There are 6 hidden switches. A switch that is on adds its own fixed numbers to the row, and there is some noise. The rows also spread widely along 4 directions, which tell nothing about the answers.
Known rows, each followed by its switches (1 for on, 0 for off):
[  6 -16  22   5  -7 -11   4   4  10  -2  15   2 -24  13  -3  -2  -5  -2] => 0 1 0 0 0 1
[ 14 -21   8  18  21   5 -10  -5   6  12  10 -14  -2  -7  -1  -1 -14  -6] => 0 1 1 0 0 1
[ 21  -5   7  23  25 -13  -4  -7   4   3   1 -14  -1 -13   3  12  -5  -6] => 0 1 0 1 1 1
[ 27  17 -17   0   5 -24  -9  -2 -12 -17  -5  -5 -16 -17  22   9 -10  15] => 1 0 0 1 0 0
[ 23   7 -18  10   4  -8 -14  -4   9  -7 -12  -7  26 -11  -5  -6 -10 -12] => 1 0 1 1 0 1
[ 10   5  -4   6 -10 -14  -4  -1  18  -6  -4   4   6  -3  -6 -10  -2 -13] => 1 1 0 0 1 1
[ 13   8 -21   3   8  -1 -16  -4   5   7  -9 -12  29 -15  -3  -7 -20 -10] => 1 1 1 1 0 0
[ 24  -5  17   9  23  -5  -3  -8 -13   7   7 -16  -5   0   4  16 -18   7] => 0 0 1 1 0 0
[ 17  -4   1   8  18  -9  -3  -5 -11   0   9 -11 -26 -11  17  11  -5  14] => 0 0 0 0 0 0
[ 16  -6 -10   7   6 -10 -11   2   3  -6  -1 -11  -3 -13   2 -10 -19  -1] => 1 0 1 1 0 1
[ 23   7   1  10  17   2  -7 -14  -1   6  -6  -5  17  -8   1  20   0  -7] => 1 1 0 0 0 0
[ 14 -22   8  14  19   2  -5  -4   1   7  12 -14 -10  -4  -2  -2 -13  -1] => 0 0 1 0 0 1
[ 21   0  -2  20  14  -5  -7 -13   8   3  -6  -7  12 -15  -1   9   2 -13] => 1 1 0 0 1 1
[  5 -17  -5   7   5  -4 -11   5   9   3  11 -10 -14  -9   3 -18 -19  -2] => 0 1 1 0 0 1
[ 15 -11  -5  11   6  -5 -11   2   9   0   8  -6 -10  -9   8 -13 -14  -2] => 0 1 1 0 0 1
[ -8  -9 -15  -4  -1  -4 -13   6   6   8   0 -15   8 -10 -12 -19 -28  -4] => 1 0 1 1 0 0
[ -3   9 -20  -5 -12 -12 -10   6  14  -3  -8  -1  16 -10 -10 -13 -13  -9] => 1 1 0 1 0 0

New rows, each followed by its switches (1 for on, 0 for off):
[ 10  -8  14   4  12  -3  -2  -4  -9   7  11  -7 -24  -5   7  16 -10   8] => 1 1 0 0 0 0
[ 10  -5  10  13   1   3  -1  -8  16   3  -9   1  28  10 -27   9   9 -23] => 1 0 0 0 0 1
[ 27   2 -19  24  23  -6 -13 -14   3  -3 -11 -14   9 -27   7   5   3  -7] => 1 0 0 0 1 1
[ -5 -18   6  11   5  -2  -3   2  14  10   6  -8  -8  -7 -12  -8  -9 -13] => 1 1 0 0 1 1
[  9  10 -22   7  -9 -14  -8   1  18 -13 -17   1  29  -8 -15 -10   1 -19] => 1 0 0 1 0 1
[ 17  -7   0   9  -1 -13  -6  -2   6  -6   7  -8 -11   0   6 -19 -13  -2] => 0 0 1 0 1 1
[ 16  -2 -22   6  -1  -8 -17  -1   5  -8  -2  -7  -2 -16   7 -17 -12  -2] => 1 0 1 0 0 1
[  6  -1 -19   4  -3 -20  -9   6   8 -10  -1  -7 -14 -20  11  -9 -12   1] => 1 1 0 1 0 1
[  0   0   5   1 -11  -4   2   0  13   1  -1   0  17  14 -18  -7   1 -14] => 0 0 0 0 0 0
[  0 -12  23   8  -5  -5   4   0  16   6   8   2  -5  12 -16  -3  -6 -15] => 1 1 0 0 1 1
[ -7 -10   8  -5  -8  -6   1   3   2   2   8  -2 -15   6 -10  -4 -10   2] => 1 0 0 0 0 0
[  5  -7  13  12   3  -6   2  -3  16   2  -6  -7  23   6 -30   3  -2 -25] => 1 0 0 1 1 1
[ -2 -11  -2   8  -4 -14   1   8  15  -4   2  -6  -4  -1 -13 -13  -9  -9] => 0 0 0 1 0 1
[ 27  17 -14   9  13 -11  -9 -11  -4  -6 -14  -7  20 -14   2  16  -1  -3] => 1 0 0 1 0 0
[ 15  -3  -4  19  16 -10  -6  -7   9   1  -7 -12  13 -15  -5   7  -6 -12] => 1 1 0 1 1 1
[ 14   8  -6  -3  -9 -10  -9  -2   6  -6   0   1  11   6  -1 -14 -11  -3] => 0 0 1 0 0 0
[ 22   3 -13   6  14  -6 -16  -6  -7   4   4 -13 -11 -22  21  -4 -22  10] => 1 1 1 0 1 0
[  0   1   1   2  -5   2  -3  -5  14   4  -7  -1  29   6 -23   0   0 -18] => 1 0 0 0 0 0
[ -7  -4  -3  -6  -9 -11   0   7   6  -1   1  -6  -6   1 -11  -8 -16  -1] => 1 0 0 1 0 0
[ 19   4 -11  12  17   2 -10 -13  -2   3 -11 -10  20 -14  -1  15   0  -6] => 1 0 0 0 0 0
[ -4  -7  -7  -2 -19 -13  -5  10  17  -7   4   5 -15  -2  -4 -19  -9  -4] => 1 1 0 0 0 1
[  4  -2 -21  10  -5  -4  -9  -1  19  -5 -10  -1  18 -11 -14 -12   1 -17] => 1 0 0 0 0 1
[  2 -11 -17   7   3  -4 -13   5  13   8  -2 -13  12 -16  -8 -18 -24 -12] => 1 1 1 1 0 1
[ 17  -4 -19  10   9 -15 -15   8   5  -7   5 -12 -13 -22  17 -16 -23   4] => 0 1 1 1 0 1
[ 18  -1  23   3  13 -11   2  -5 -11   1   6  -7 -19   0   7  25 -12  10] => 1 1 0 1 0 0
[ -2   0 -33   5 -12 -16 -10   7  20 -10 -11  -6  16 -17 -11 -22  -9 -14] => 1 0 0 1 0 1
[  3  16 -10  -2 -13 -18  -5   2  13  -6  -9  -1  18  -3 -10 -10 -11 -12] => 1 1 0 1 1 0
